There are 7 hidden switches. A switch that is on adds its own fixed numbers to the row, and there is some noise. The rows also spread widely along 12 directions, which tell nothing about the answers.
(in the rows, 128 means zero)
Some rows, each with its switches (1 for on, 0 for off) after it:
[124 137 111 100 200 130 119 169 115 144 156 128 130 136 151 137 137 178
 114 104 135  84 110 169 168  96 117 169 173 108 147 151 148 175  91 146] | 1 0 1 1 1 1 0
[100 119 110 150 160 120 105 159 117 143 122 116 111 133 148 118 145 195
 111 101 120 114 151 171 135 114 108 179 138 131 154 130 132 143 106 122] | 0 0 0 0 0 1 1
[ 95 119 152 129 140 148 105 133 159 172 113 136 154 228 141 145 126 186
  89 132 106 171 129 122 164 100  81 138 154 100 152  94 119 132  84 122] | 0 1 1 1 0 1 0
[ 91  91 126 151 153 108  95 174 165 145 104 129 114 175 158 107 135 174
 106  79 101 149 143 161 172 101  95 145 149 113 186 126 148 155  71 121] | 0 0 0 1 0 1 1
[141 164 107  79 179 200 144 138 148 147 129 147 123  82 132 166 105 155
  92 132 157 141 123 126 198 146 104 138 138 145 115 134 104 151 117 144] | 1 0 0 0 0 1 1
[111 102 105 167 151 115 107 115 145 167 101 127 103 172 128 115 127 213
 140 132 117 158 164 150 116 145 123 144 144 129 147 106 115 111 112 138] | 0 0 1 0 0 1 1
[124 123  83 162 163 116 111 124 134 139 132  97  76 129 169 127 168 203
 129  97 141 124 177 148 136 134  94 161 155 137 182 107 150 149  96 136] | 0 0 1 0 0 1 0
[109 149 116 120 151 181 124 132 113 135 126 112 143  96 158 150 145 169
  92 131 156 116 139 140 146 108  86 168 124 149 140 114 125 139 122 113] | 0 1 1 0 1 1 0
[ 82 105 150 138 148 134  93 164 136 146 119 153 172 196 136 131 111 175
  91 130 100 136 109 167 142  76 120 157 141 115 122 140 120 138  91 117] | 1 0 1 0 1 1 1
[118 123 108 150 174 105 101 142 148 144 154 135 124 188 144 115 157 185
 129 129 120 108 134 152 126  98 136 156 176 126 161 135 154 145  85 136] | 0 0 1 0 1 1 1
[112 112  95 120 177 123 126 161 156 128 129 115  93 140 152 130 148 188
 120  97 155 126 136 158 133 137 104 195 144 130 162 118 142 169  92 140] | 1 1 1 0 0 1 1
[108 156 128 107 172 140 124 162 126 138 166 118 149 161 135 140 155 190
 112 111 143 105  95 131 131 121 116 179 160 107 126 112 125 155  82 140] | 0 1 1 0 0 1 1
[119 137 120 142 151 153 109 146 157 143 124 142 122 151 167 135 141 151
  81 108 113 138 150 132 201  93  86 137 153 130 175 130 153 149  82 115] | 0 0 0 0 0 1 0
[127 139 122 119 159 129 111 137 144 170 111 124 115 105  86  87 130 182
 152 123 116 116 100 135 140  98 149 122 135 115 138 123 132 116 140 131] | 0 0 1 0 1 0 1
[ 87 119 123 164 138 143  96 148 125 149 115 139 147 118 137 108 129 158
 105  98  99 126 134 144 160 127 120 138 140 130 133 136 135 118  91 121] | 0 0 0 0 0 1 0
[106 132 123 147 118 155 108 140 128 141 102 109 117  76 137 103 152 164
 105  78 122 122 152 118 174 114  79 171 111 131 162  95 147 119 126  93] | 0 1 0 0 0 0 0
[126  99 114 134 164 111 122 146 119 172  85 165 106 135 133 105  96 190
 129 108 100 112 141 164 182 106 116 151 145 111 167 133 137 122 119 127] | 1 1 1 0 1 0 0
[117 173 132  92 169 161 115 144 113 153 162 128 150 146 131 150 144 166
  86 146 122  83 101 131 156  64 117 148 156 121 139 141 142 147 112 122] | 0 1 1 0 1 0 0
[116 146 104 112 170 160 136 152 155 122 151 130 141 110 159 132 147 150
 114 113 158 122 106 123 147 139 113 136 154 150 146 125 140 153  72 142] | 0 1 1 0 1 1 1
[124 130 121 136 166 127 130 141 124 161 116 137 138 149 140 111 129 202
 132 116 122 126 122 144 140 102 112 145 146 118 159 106 133 120 113 125] | 1 1 1 0 1 1 1
[101 126  91  98 175 144 110 134 159 151 137 127  95 152 118 151 126 177
 103 157 134 124 132 149 115 143 141 152 146 147 127 149 115 149 108 150] | 0 1 1 0 0 0 1
[ 75  98 110 154 140 125  66 142 160 160 122 112 121 138 112  88 135 194
 115  82  84 131 132 134 141 119 112 146 157 114 152 102 151 123  92 121] | 1 1 1 1 1 1 1
[ 83 135 136  99 157 146 118 172 126 137 132 120 152 151 127 137 136 170
 100 130 133 114  90 156 109 101 131 165 124 126 121 143 119 151 106 126] | 0 1 1 0 0 0 1
[119 132 158 114 158 121 110 170 158 152 117 138 141 188 124 112 141 166
 113 125 114 122  93 149 155  35 122 144 140 102 162 131 146 151 110 111] | 0 0 1 0 1 0 1
[ 88 114  83 186 136 140  76 112  94 151 123 118 112  90 151 109 142 194
 103  95  91  98 192 159 149 131 110 154 147 149 155 137 160 104 121 106] | 0 0 1 0 0 1 0

New rows, each followed by its switches (1 for on, 0 for off):
[110 121 120 162 154 120 126 168 109 132 133 151 151 115 169 104 129 170
 124  59 113 122 128 141 179 149 103 141 155 128 144 126 144 129  65 132] | 1 0 0 0 0 1 1
[135 123 103 135 187 121 116 151 127 163 122 164 114 126 128  94 125 182
 140  94 100  95 128 162 173  99 145 149 163 114 163 156 172 125 121 127] | 1 0 1 0 0 1 1
[ 78  93  97 137 138 144  87 152 157 134  89 115  79 108 155 133 126 167
  74  96 112 131 170 165 172 116  84 167 122 144 176 140 148 155 102 110] | 0 1 1 0 0 0 0
[ 87 107 126 116 145 139  93 141 162 148 122 100 119 165 127 138 134 173
  97 128 125 150 125 136 126 110  95 158 136 125 143 104 120 155  95 134] | 1 1 1 1 1 0 0
[123 107 139 124 154 123 101 143 177 151 121 128 131 176 105 103 157 149
 139 119 135 135 116 137 136  87 129 191 136 109 146 115 162 142 133 121] | 1 0 1 1 0 0 0
[ 52  99 128 138 136 145  71 156 159 140 124 107 148 155 115 104 152 167
  95 108 110 128 123 153 106 104 120 182 128 129 134 123 148 136 109 107] | 0 1 1 1 0 1 1
[140 131 132 107 174 136 117 154 182 158 112 151 107 193 123 138 130 178
 109 123 131 141 127 145 194  80 105 176 154  97 163 124 140 162 108 123] | 0 0 1 0 0 1 1
[118 138 125 132 150 164 131 128 144 147 135 166 173 151 148 128 123 155
 110 129 128 133 119 114 169 129 114 129 158 138 137 117 137 113  89 123] | 0 1 1 0 1 1 1
[106 118 136 125 158 128 119 170 122 135 128 148 153 151 159 133 115 166
 103 107 116 124 109 157 165  96 111 134 146 129 140 144 131 148  82 127] | 1 0 1 0 1 0 1
[ 75 111  83 112 171 155 103 192 139 126  86 102  73  50 159 119 125 168
  70  93 118 105 138 198 159  82  96 148 107 155 188 168 138 179 111 109] | 0 1 0 0 1 1 1
[121 113 131 114 164 125 136 160 151 148 123 148 146 145 131  99 132 160
 145  89 134 128 101 132 155 130 122 156 146 113 151 116 154 131 102 135] | 1 1 1 1 0 0 1
[121 141 105 102 175 147 122 152 130 154 116 114  86 122 139 147 128 217
 100  99 137 115 144 155 179 116  82 181 144 109 159 114 124 160 112 123] | 0 1 1 0 0 1 1
[112 120  74 153 156 138 109 106 153 174  97 107  65 117 126 112 129 208
 126 135 114 155 171 134 117 155 115 119 134 150 169 103 115 111 124 139] | 0 1 0 0 0 1 1
[147 162 114 133 159 157 134 110 139 155 139 112 124 139 144 123 163 197
 127 120 139 139 140 105 143  99  90 145 143 129 172  78 151 113 134 112] | 1 1 1 0 0 1 1
[148 115 122 136 163 154 155 129 159 141 103 181 145 150 168 137 107 155
 127 119 150 172 144 127 196 150  98 135 145 143 151 115 132 125  99 131] | 1 0 1 0 0 1 1
[130 121 110 155 162 121  99 135 144 155 117 124 108 152 140 101 151 197
 122 115 109 118 155 160 148  57 109 161 148 124 188 116 166 129 135 102] | 1 0 1 0 1 1 1
[185 154 105 109 203 143 167 120 124 171 135 206 142 147 140 118 114 175
 150 138 140  85 132 135 208 121 138 159 185 119 161 141 158 110 127 135] | 0 1 1 0 1 1 1
[129 133 115 106 180 130 130 168 166 140 121 116 104 139 130 110 162 178
 130 100 150 125 105 145 134  83 114 178 131 117 175 115 156 160 119 126] | 1 1 1 0 0 1 1
[ 97 101 105 162 165 107 105 147 117 150 128 120 117 191 173 120 153 208
 109 109 111 115 177 175 130 102  93 189 156 129 191 119 152 134 100 113] | 0 1 0 1 0 1 1
[135 131  94 112 175 140 135 151 157 109 145 120 107 111 173 146 151 151
 112 115 168 122 135 145 150 119 104 150 146 162 166 134 151 170  96 135] | 1 0 1 0 1 0 1
[ 78 121 118 143 149 125 107 160 118 119 139  77 127 147 152 128 176 205
 111 105 153 119 130 162  80 118  96 209 124 134 144  98 129 156 100 117] | 0 1 1 0 0 1 1
[127 137 122 126 166 130 144 156 126 150 110 134 123 106 137 110 128 168
 139 107 132 133 109 138 148 130 127 113 128 135 150 132 121 130 110 140] | 0 0 0 0 0 0 1
[123 146 121 139 147 146 103 131 115 172 128 157 142 102 114 100 107 171
 115 106  77 106 126 124 194 101 126 102 157 126 138 136 144  99 120 117] | 1 0 0 0 1 0 1
[ 99 142 133 116 161 159 108 157 141 148 126 111 140 138 126 128 141 177
 103 121 120 141  97 143 125  80 116 128 127 126 136 126 126 147 115 123] | 1 0 1 0 0 1 1
[128 128  98 136 170 126 101 132 141 133 156 122 105 150 150 142 155 181
 110 118 145 107 154 149 155 113 103 198 169 129 149 121 150 161  96 135] | 1 0 1 0 1 1 0
[138 139 123  97 165 165 121 113 166 158 142 150 136 192 116 168 124 171
 100 169 156 143 132 118 165 123 103 194 161 118 117 101 110 147 108 140] | 1 1 1 0 1 1 0
[ 84 116 138 151 126 120 101 151 126 137 127 108 141 176 153 133 143 190
  93 120 118 138 137 142 122 102  83 163 131 132 150  98 110 137  84 114] | 0 1 0 0 1 0 1
[115 150  84 119 159 169  99 113 141 165 120 102  86  68 107 118 140 188
 115 127 131 108 145 130 146 120 116 151 138 135 146 114 134 128 140 127] | 0 1 1 0 1 1 0
[157 153 146 119 169 132 150 151 118 154 143 180 166 150 144 120 118 165
 136  91 119 112 104 118 212 110 118 130 170 102 142 127 153 122  98 128] | 1 0 1 0 0 0 1
[ 84  83 130 134 156 103  89 179 165 133 106 120 113 195 132 114 153 173
 104 117 133 121 124 181 119  75 110 225 132 110 162 129 142 171  93 120] | 0 1 1 0 1 1 0
[128 113 109 144 169 137 125 124 143 152 132 175 138 209 163 144 126 173
  97 153 118 135 167 147 154 115 110 177 159 147 163 132 142 123 107 122] | 1 1 0 0 0 1 1
[124 156  91  85 173 180 108 132 169 132 155 122 107 101 128 146 146 143
  86 143 142 103 125 128 153  88 122 152 146 161 150 146 158 153 129 119] | 1 1 1 0 1 0 1
[141 143 134 114 159 175 132 135 131 143 120 149 146 125 143 147 131 161
 107 121 156 130 136 135 188 106  89 193 132 123 129 112 135 139 134 114] | 1 0 1 0 0 1 0
[ 77 114 125 134 143 150 103 176 145 134 106 131 132 121 147 115 136 147
  86  92 115 128 121 150 161 110 100 162 123 130 154 138 138 149  87 117] | 0 1 0 0 0 1 0
[144 143 105 115 175 129 145 149 140 158 112 144 103 112 144 108 124 172
 129 116 123 115 126 135 177 106 115 111 147 135 188 132 141 134 109 131] | 0 1 0 0 1 0 1
[111 118 134 141 147 127 105 154 135 149 103 113 119 153 144 124 134 208
 109 105 119 141 135 160 155  74  84 165 131 114 160  99 126 145 113 110] | 1 0 1 0 1 1 1
[ 77 128 126 152 128 153  85 134 179 138 139 116 143 164 131 127 153 139
  93 129 117 167 120 109 120 130 119 127 141 142 126 117 122 135  68 133] | 0 0 0 0 0 1 0
[ 92 132 144 136 156 143 102 149 121 150 146 132 172 199 170 151 135 174
  87 127 109 132 120 146 156  86  94 121 167 116 150 129 129 151  63 128] | 0 0 1 1 1 1 0
[136 157 132 112 165 159 121 140 147 130 158 127 148 160 137 142 168 164
 112 129 159 117 122 130 148  91 110 197 147 126 137 115 150 150 121 114] | 0 0 1 0 0 1 1
[116 119 123 123 174 142 143 169  80 141 110 159 159 106 162 123 112 175
 117 100 141  90 119 179 166 110 108 188 134 123 139 144 135 140 115 123] | 1 1 1 0 1 1 0
[ 91  98 143 138 136 137 100 177 163 139  81 136 130 151 146 120 113 165
  86 100 114 163 129 159 178  78  80 161 116 120 154 117 118 157  93 105] | 1 0 0 0 1 1 1
[114 125 126 145 143 105  88 147 156 144 154 135 121 161 120 109 145 180
 126  74 111 112 130 117 178 136 118 174 178  97 135 108 156 139  72 129] | 0 0 1 0 0 0 1
[ 90  95 112 169 148 103  83 133 168 156 135 152 123 210 129 104 139 187
 120 109  92 130 150 136 139 134 131 170 174 117 154 119 156 118  75 127] | 0 1 1 0 0 1 1
[138 128 115 137 169 134 133 147 137 117 141 141 142 157 177 138 158 165
 118 123 164 110 147 157 156  96  98 194 151 145 169 125 157 153 104 115] | 0 0 1 0 1 1 1
[120 158 132 114 184 119 140 183  95 135 141  89 133 124 143 115 174 207
 144  92 155  96  88 167 105  83 118 171 132 108 151 119 133 162 116 133] | 0 0 1 0 0 1 1
[139 132  93 128 187 117 101 139 146 143 146 112  80 153 134 124 179 187
 126 126 146  82 161 170 136  78 126 227 159 119 176 137 177 162 138 122] | 0 0 1 0 0 1 0
[102  86 131 167 143  77 115 167 115 143 117 153 144 155 140  93 111 184
 148  85 105 126 124 156 145 153 129 158 152 120 128 124 119 124  70 146] | 1 0 0 0 1 0 1
[147 135 137 137 155 115 134 165 128 126 142 147 140 158 186 135 140 168
 106  81 129 121 137 133 213  90  70 157 164 119 180 112 154 155  72 115] | 1 0 0 0 1 0 1
[ 89 102  92 149 150 159 124 116 129 147  88 127 107 147 183 169 108 192
  83 147 136 168 187 162 134 159  80 136 126 165 158 121  98 133  97 132] | 0 1 1 0 0 1 0
[153 144 156 123 167 111 158 169 128 129 150 166 165 197 176 141 145 159
 125 103 150 123 116 131 189 106  95 171 162 111 158 119 139 153  72 129] | 0 0 0 0 0 0 1
